There are 4 nested groupings, the coarsest first. Each group lies inside one group of the grouping before and may be the whole of it. The rows also spread widely along 16 directions, which tell nothing about the answers.
In the rows, 128 means zero.
Some rows, each with its group in each grouping after it:
[124 172 144 117 176 127 190 143 120 126  87 164 100 130 142 127 137 106
 118 128 139 144 116  99 118  89 140 104 149 106 156 107 113 169  73 166
 202  96 126  89  90 161]  tizi q34 faver q573
[ 95 137 173 107 173 167 154 130 171 166  70 102 129 126 129 158 162 144
 137 134 134 130 119 104 165 128 111 140 149 121 138 114 124 141 118 139
 180 116 170 127 143 169]  tizi q540 Dase q354
[147 125 146 119 206 144 108 103 110 119 189 142 125  99 132 175 140 110
 154  76 122 159  82  99 131  81 126 110 163  79 156 122 114 160 109 126
 146  85 125 130 119 138]  tizi q540 Dase q366
[158 130 145 101 204 119 137 126 157 119 124 109 164 143 135  85 124  99
 124 137 115 162 182 149 114  74 106 132 139 107  90  70 123 154 100 111
 152  79 109 108 128 118]  tizi q873 rupiz q429
[145 158  74 102 127 129  66 138 116 140 103 128  57 128 124 113  97 104
 157  84 133 102 126 168 193 152 133 121 131 139 131 166 172 168 169 160
 131 125 124 106  88 142]  Nibe q919 gekes q555
[115 143 117 135 126 131 156 135  89 103 130 105 102 114 142 139 155 137
 150  68 135 105 160 165 171  88 134  93 111 139 145 179 124 164 120 137
 146 112 109 119 131  99]  tizi q34 zaren q724
[155 119  85 102 142 117  70 126 140 115 152 145 112 108 120 155 113 109
 137 130 121 170 130 145 109 150 167 125 143 134 115 137 121 151 132 103
  98 131 114 130 107 111]  Nibe q606 kuzu q232
[102 153 150  97 174 129 128 127 173 123 111  87 145 117 101 185 135 176
 118 124 133 129 129 136 132 132 121 127 156 145  92 111 145 125 127 111
 144 115 163 164 145 115]  Nibe q919 gutum q457
[135 117  92 109 176 146 165 127  81 122 103 127 113 121 112 122 135 134
 152 117 103 136 126 147 145 113 121 128 104 104 120 131 129 144  71 168
 178  99 106 145 146 120]  Nibe q919 mez q291
[154 106  98 101 142  61 132  95 143 101 154 116 131 127 109 138 151 127
 119 133 108 138 161 171  83  67 138  89 123 128  79 141  84 170 123 126
 128 153 119 111 127 114]  Nibe q606 Bagi q970
[130 129 163  92 195 131 174 110 181 153  79 102 145 140 143  94 157 115
 142 124 125 133 159 112 143  63 119 135 136  67 132  92  89 167  80 146
 198  96 141 102 148 146]  tizi q540 Mive q635
[130 132 128 112 195 161 132 132  68 132 159 138 104 105 102 192 166 122
 158  83 130 140  82 123 148 105 134 120 145 103 142 153 144 181 109 147
 137 109 116 131 130 134]  Nibe q606 Bagi q163
[154 134 122 121 155 113 124 136 155 116 151 122 135 140 160 117 139  88
 118 166 132 195 186 151 100 103 157 128 152 104 133  95  93 187 101  99
 147 120 129  73 104 133]  tizi q34 Dileb q140
[160 166 137 114 190 105  89 146 160 153 138  82  66 150 118 170 168  83
 101 168 101 145 104 148 105 139 117 116 154  83 107 121 148 252 139 141
 145 147 143  81 110 131]  tizi q34 Dileb q908
[149 108 117 103 186  70 159 106 130 117 127 145 131 146 115 100 126 125
 135 147  90 122 104  98 126  71 117  40 152 129 128 162  67 117 100 141
 231 112 139 109 102 196]  tizi q625 ledu q984
[139 130 122 136 113 119 169 136 119 100  72 148 123 124 128  90 131 105
 112 125  97 127 154 146 117 100 103  78 103 173  95 140 115 112 119 155
 150 114  92 119 100 130]  tizi q873 rupiz q694
[127 107 118 127 145 139 116 124  76 110 173 133  95 120 117 177 148 116
 129 102 133 139  93 165 156 113 126 105 150 164 130 158 151 167 136 132
 137 129 135 120 124 133]  Nibe q919 gekes q504
[128 103 162 140 172 180 132 114 129 135 146 136 157 101 144 146 159 114
 151 134 101 190 117 118 132 106 118 146 143 139 152 112  97 121  86 113
 156  96 135 138 146 157]  tizi q625 ledu q341
[120 151 108  41 204  60  97 125 198 112  68 100 123 138  66 127  80 160
  98 148 122  94 123 142 111 163 140 100 147 162  43 116 166 123 113  99
 155  96 121 180 146  70]  Nibe q606 kuzu q689
[121 113  96  93 160 161  94 141 132 141 130 147 113 113 128 196 132 143
 147 130 149 178 122 106 132 175 177 145 154 109 137 129 122 138 145  97
 106 144 138 122 111 152]  tizi q873 rupiz q694
[134  88 141 106 167 127 156  93 146 142 137 111 118 131 125 157 176 119
 138 115 122 139 117 135 128  67 135 123 137  80 127 128  94 188 100 149
 165 143 155 104 156 145]  Nibe q919 gekes q555
[117 120 146 148 132 124 116 122 102 108 147 162 126  95  98 189 160 123
  93 160  72 158  68 126  81 134 103  75 142 240 106 161 124 109 122 121
 124 132 125 150 103 154]  tizi q34 faver q573
[135  78 124  91 174 153 128 109 125 128 126 139 106 123 126 166 141 122
 121 112 117 148  94 144 120 127 115 143 119  90  96 103 142 153 119 138
 124 128 122 144 150 126]  tizi q34 zaren q724
[124 143 147  84 199 124 116 140 144 135 109 145 130 122  71 187 135 134
 103 151 115 142  74 102  97 146 117 110 164 152  81 112 156 134 124 125
 131 118 135 154 112 144]  Nibe q606 kuzu q689
[144 125 122 105 155 116  80 131 160 128 128 120 120 124 114 146 142 107
 118 143 106 153 127 132 115 144 143 107 143 150 103 146 123 150 143  95
 112 132 117 121 123 119]  tizi q625 ledu q341
[132 160 129 131 152 172 119 139  93 112 128 168 136 106 142 106  91 107
 151  95 140 165 140 147 162 108 106 147 152 171 145  94 160 105 114 142
 146  66 122 128  82 161]  Nibe q919 gekes q504
[138 184 123  72 209 136  93 145 199 154  83  71 127 131 109 130 124 132
 135 134 135 148 177 138 127 148 145 181 142  69  92  72 161 186 104 117
 127  99 129 132 147  81]  Nibe q919 gekes q504
[ 94  40 125  90 130 151 143  83 133 107 125 151 151 104 126 169 136 166
 136  95 137 143 124 143 135 114 139 132 120 160 102 133 110  78 119 102
 114 128 133 170 167 126]  tizi q34 Dileb q140
[142 114 146  96 180 201  92 132 173 154 114 137  98 113 135 193 127  94
 111 137 136 199  76 128 120 184 134 204 155  63 112  47 172 175 121 131
 108 122 146 144 146 121]  Nibe q919 mez q291
[132 145 148 136 158 127 156 140 111 102 151  71 127 130 115 166 169 130
 118 100 122 118 144 167 144  84 103  95 139 123 106 138 144 180 123 138
 149 114 135 127 141  96]  Nibe q919 gekes q555
[141  92  96 104 136 132  95  97 134 124 139 129 120 105 124 150 119 140
 157 106 111 141 130 162 139 123 122 138 120 133 107 134 117 123 138 135
 118 134 135 154 131 139]  Nibe q606 kuzu q232
[148 124 109 128 137 122  86  83 160 129 157 124  82 101 161 137 125  99
 151 108 119 166 121 169 130 104 157 148 139 110 157 125 103 192 101 132
 151 127 147 108 135 121]  Nibe q919 gutum q457
[119 144 121  83 156 107 107  98 163 129  76 146  92 104 106 140 122 140
 114 103 117 116 113 149 103 119 124 140 114 165  80 116 148 136 121 149
 109 128 110 146 128 112]  tizi q625 ledu q341
[175  49 108 104 179 116 117 100 117  85 195 136 158 132 142 123 128  91
 124 121 112 187 154 162  96  76 134 114 132  95  89  97 102 148 111  86
 113 106  93 118 143  98]  tizi q873 rupiz q429
[111 119 121  94 165 149 106 136 141 132 121 109 150 121 118 151 146 144
 139 135 133 160 172 149 135 142 146 154 133 149 106 121 136 137 120  86
 104 115 122 135 144 110]  tizi q34 Dileb q140
[137 100 135  89 199 137 123 115 126 124 155 105 131 133 121 179 147 139
 115 126 124 151 118 153 123 108  92 146 146  92  85  80 144 160 135 129
 129 125 143 136 137 139]  tizi q540 Mive q635
[148 106  67 110 168  78 100  60  92 100 192 125  54 111 156 143 105 143
 148  97 118 135 116 220 125  73 116 145 120 123 124 117 119 188 103 164
 168 135 135 121 131 136]  tizi q625 ledu q984
[136  98 113 115 157 121  96 102 122 131 146 124 114 124 131 123 138 118
 141 142 103 151 130 176 141 108 110 135 130 175 114 134 120 147 123 122
 146 130 132 119 133 156]  tizi q625 ledu q984
[143  93 105  83 154  92 170  95 148  93 141 120 168 124 129 124 144 145
 142  97 144 145 204 151 101  42 160 116 120  78  93 112  71 144 100 114
 129 125 111 119 147  99]  Nibe q606 Bagi q163
[143 121 141 137 147 169 137 150 135 131  97 132 131 120 137 139 145  99
 108 174  82 178 109 119 118 161  91 122 135 129 118 103 120 124 111 143
 161 116 132 135 111 160]  tizi q540 Mive q635

New rows, each followed by its group in each grouping:
[138  99  78 112 141 123 123 118 131 111 107 122 100 112 119 174 110 172
 118 161  64 141  91 139 104 188  91 101 109 114  86 131 116  90 128 157
 164 147 145 186 122 158]  tizi q34 zaren q724
[117 126 140 139 139 154 135 119  81  97 135 156 109  92 131 153 143 111
 123  79 129 146 120 168 127  95 119 128 119 193 117 129 156 143 111 133
 104 100  90 133 126  96]  tizi q873 rupiz q694
[114 166 148  81 215 108 139 152 143 151 118 107 171 142  80 158 183 155
 137 144 135 136 164  88 119  84 147 103 161 139 110 141 107 154 124  97
 135 123 132  97 115 158]  tizi q625 ledu q341
[130 138  91  94 169 133 123 138 117 132 116 127 118 130 136 121 126 137
 159 116 137 143 169 141 150 119 148 136 127 105 134 129 121 153 116 125
 146 113 120 109 112 142]  tizi q34 zaren q724
[114 118 110  73 168 116 139 113 124 111 111 119 120 134 105 139 113 160
 136  83 155 101 139 158 162  98 124 121 137 132  91 123 155 129 134 138
 146 112 135 141 136 122]  Nibe q919 gekes q504
[156 148  88 112 170 155  99 168 112 122 109  93 112 132 112 122 119 111
 145 131  99 144 140 150 161 176 126 121 124  99 109 138 161 152 119 128
 145  96 105 145 129  96]  Nibe q919 gutum q457
[130  64  84 100 121 156  96 127  93 107 151 142 141 108  93 200 153 149
 116 130 111 170 130 166 103 159 129 142 114 168  62 133 149 110 157 110
  47 165 113 159 135 116]  Nibe q919 gekes q555
[116 123 119 112 136 110 100 131 160 126  98 106 134 125 107 135 136 137
 117 165  97 133 135 136 134 159 123  88 137 198 100 160 118 112 140  98
 147 128 135 139 125 133]  tizi q540 Dase q354
[118 105 103 108 182 155 123 133  84 135 140 113 135 134 114 136 144 138
 150 157 123 165 142 179 159 128 124 159 135 168 118 121 144 149  96 115
 161 114 139 126 147 144]  Nibe q919 gutum q457
[116  99 100  91 148 103 118 118 115 124 142 119  98 132 103 201 164 155
 120 125 133 121 110 139 129 125 139  92 138 137 101 166 120 162 162 124
 119 170 143 115 122 144]  tizi q540 Dase q354
[126 102  87  73 161  78 128  82 136 104 109 172 116 104 103 137 122 145
 122 104 120 134 133 136  72  88 165 110 109 159  81 134 106 129  94 124
 106 128  87 134 130  96]  tizi q873 rupiz q429
[153 123 140  88 219 109  82 111 184 152 157  87 147 142 126 120 134 112
 147 145 105 155 144 130 133 102 125 127 160  87 120 108 109 175 121  89
 161 100 147 113 137 145]  tizi q34 zaren q724
[142 150 144 115 183 141  93 130 136 137 158 107  92 109 105 214 157 117
 119 122 114 151  76 140 115 140 114 131 159 102 107 118 157 197 142 139
 119 134 145 136 124 128]  Nibe q606 Bagi q163
[142  71  93 103 155 140 114  97 106 125 148 120 132 130 152  92 121 120
 193  76 129 127 158 150 202  81 129 114 123  98 153 158  94 129 132 122
 164  99 122 116 138 153]  tizi q540 Dase q354
[144 164 111 109 159 108  90 118 147 131 127 113 130 108 115 131 139 133
 156  91 114 131 180 141 121  89 132 119 122 132 107 140 118 153 147 122
  92 119 104 114 103 121]  tizi q873 rupiz q694
[118 121 109 100 165 163 151 139  80 126 109 158 112 110 111 156 145 126
 144 111 140 150 116 141 139 128 145 147 125 133 122 129 145 151  94 144
 133 114 105 132 131 124]  Nibe q606 Bagi q970
[119 114 136  96 178 142 136 144  86  94 174 138 136 130 130 177 141 123
 119  83 177 147 127 135 155  97 145 108 172 132 127 123 149 155 139  92
 120 100 118 112 116 113]  tizi q540 Mive q635
[121  58 146  96 112 183 142 132 132 131  96 183 128 122 125 155 152  89
 128  96 161 152 104 112 155 127 159 125 138 138 122 141 129 125 146 116
  96 139 119 118 132 139]  Nibe q606 kuzu q232
[125 158 123  79 209 102 103 106 140 119 125 112 133 112  92 134  99 155
 139 109 120 119 126 165 131 108 102 139 143 156  80 101 163 132 108 129
 151  81 126 166 134 114]  Nibe q606 Bagi q970
[121 126 122  67 161 131  90 139 139 126 112 181  90 124  97 182  89 123
 127  83 170 114  53  88 164 163 161  88 183 141 123 153 165 119 174 117
 127 117 140 139  86 154]  Nibe q606 kuzu q232
[140 121 113  75 197 141  81  94 129 165 100 152  97 116 107 122 128 113
 150 111 103 136 112 154 122 107 102 182 108 125  91  96 160 163 121 162
 104 117 107 128 126 153]  tizi q34 faver q573
[137 126 156 116 163 154  95 115 166 145 134 134 135 111 137 147 148 105
 141 115 121 168 126 120 131 108 129 144 149 128 134 113 114 145 133 111
 117 117 136 116 123 153]  tizi q625 ledu q341
[139  46 119  90 145 111 153 101 127 111 174 141 121 149 147 168 165 115
 111 121 156 162 140 154 111  71 156 114 140  84 112 117  89 185 137 106
 126 168 141  81 136 145]  tizi q34 zaren q724
[126  80  64  93 161 129  95 109  61 103 171 125  83 127 128 126 118 115
 155  92 150 138 131 211 179 119 168 145 126 162 130 158 161 184  96 108
 138 108 104 119 162  77]  Nibe q919 gekes q555
[107 131 108 149 117 113  98 109 115 124 147 127  73  88 122 183 160 133
 150 123  89 129  78 125 139 148 164  65 138 195 177 233  92 156 107 121
 166 137 138 134 127 130]  tizi q34 Dileb q908
[127  70 115 111 135 141 112  73 108 137 107 179 118  93 108 123 141 127
 154 102  74 131  86 139 127  97  97 124  95 193 107 159 108  86 118 159
 121 130 107 154 135 173]  tizi q625 ledu q341
[112 124 116  99 141 123 116 121 131 114 116 127  91 101  89 214 129 166
 125  94 123 102  70 125 137 156 132  88 140 144 102 170 145 125 149 140
 127 141 141 178 130 119]  Nibe q606 kuzu q689
[139 115 106 142 138 202  96 176  85 120 130 109 151 126 127 123 111 115
 148 152  99 174 145 169 194 192  86 141 135 173 118 125 170  89 147 110
 140  90 126 160 118 147]  Nibe q919 mez q291
[137 120 100 113 171 122 109  96 142 113 140 131 130  94 135 148 113 149
 147 128 100 172 139 141  98 122 134 140 126 125 117 106 100 120  92 120
 141 108 122 154 130 123]  tizi q873 rupiz q694
[135 147  87  71 176 114 115 117 134 146  89 104  78 133 103 135 127 144
 148  92 134  99 139 159 150 113 129 145 114  85  95 127 155 185 131 172
 136 135 127 121 131 122]  Nibe q919 gekes q504
[135 138 126 121 139 131 131 150 158 127  89  77 143 136 126  91 137 112
 144 144 108 130 179 160 169 135 124 107 126 142 113 150 119 143 118 111
 173 103 125 129 144 107]  Nibe q606 Bagi q970
[137  88 111 102 154 142 133 129  92  85 159 147 110 133 139 152  98 112
 116 108 156 152 107 176 157 129 124 120 157 131 108 105 158 137 134 119
 154 106 131 135 122 128]  Nibe q606 Bagi q163
[141 138 115  89 155 132  96 112 182 150  66 140  91 100 114 139 134 114
 129 112  91 134 109 112  95 151 139 137 102  95  99 126 128 154 113 148
 104 129 101 146 132 104]  tizi q34 zaren q724
[140 141 156 112 196 184 139 165 151 147 105  80 157 137 132 117 145 103
 168 118 133 149 161 114 188 126 133 138 149  60 147 114 130 161  99 110
 173  72 129 132 153 115]  Nibe q606 kuzu q689
[110  73  90  91 139 159  68 130 142 146 118 115 118 110 103 189 145 156
 164 117 118 138 112 111 171 200 172 112 132 145 124 200 119 108 168  75
  99 151 132 158 153 126]  tizi q873 rupiz q694
[137 118  95  91 173 124 111 147 139 143 123  73 121 149 117 123 142 126
 167 139 129 128 159 147 189 146 158 109 144  95 132 171 114 176 128  99
 178 121 139 115 149 122]  Nibe q606 Bagi q970
[163  74 134 134 151 181 100 124 139 115 173  69 183 103 126 154 168 115
 167 100  82 169 164 150 148 121 110 128 115  72 103 140 107 129 135  91
  94 106 109 174 181  83]  Nibe q606 Bagi q163
[136 107 114  77 201 127  98 117 104 135 126 155 139 129 105  81 125  98
 165  90 120 127 132 129 159  89 144 112 127 152 124 156 136 140 105 100
 133  73  80 118 131 121]  tizi q34 zaren q724
[136 129 112 116 162 117 116  96 148 115  96 118 119 106 132  95  99 134
 139 126  84 135 142 168 124 120  98 131 108 161  99 111 126 113  91 140
 167  89 113 160 138 115]  tizi q873 rupiz q694
[151  98 103 118 116 137 124  84 109 122 110 151  53 107 140 150 140 109
 119  87  98 125 105 195 106  99  78 154  78 108  82 106 150 174 138 210
  98 159 110 126 121 136]  tizi q34 Dileb q908
[122  92 107 120 136 155 144 125 103 113 100 146  97 104 125 154 141 126
 124 119  96 141  92 134 125 156 133 109 102 137 120 156 127 126  93 139
 145 120 103 159 149 107]  tizi q34 zaren q724
[131  89 150 122 143 155 153 129 117 118 111 142 132 123 118 132 153  93
 117 129 116 149 113 149 132 110 116 120 126 160 104 125 135 141 102 132
 140 113 114 134 144 118]  Nibe q606 kuzu q232
[141  91 105  71 171 162 123 136 134 142  72 161 153 125  74 152 132 141
 132 134  93 146 101  90 113 158 112 123 117 105  64 119 138  79 140 144
 104 132 114 166 121 161]  Nibe q919 gutum q457
[121 153 146 130 159 158 109 149 155 122 107  85 135 104 116 166 136 144
 142 100 104 126 128 113 159 161 119  95 139 133 121 155 139 114 140 104
 135  92 124 171 138  98]  tizi q873 rupiz q694
[ 98 136 167 116 152 156 154 132 111 118 101 155 131  96  93 165 157 122
 132  81 131 116  82 103 151 110 137  85 146 188 128 174 142 120 109 127
 139  93 110 151 135 115]  Nibe q606 Bagi q163
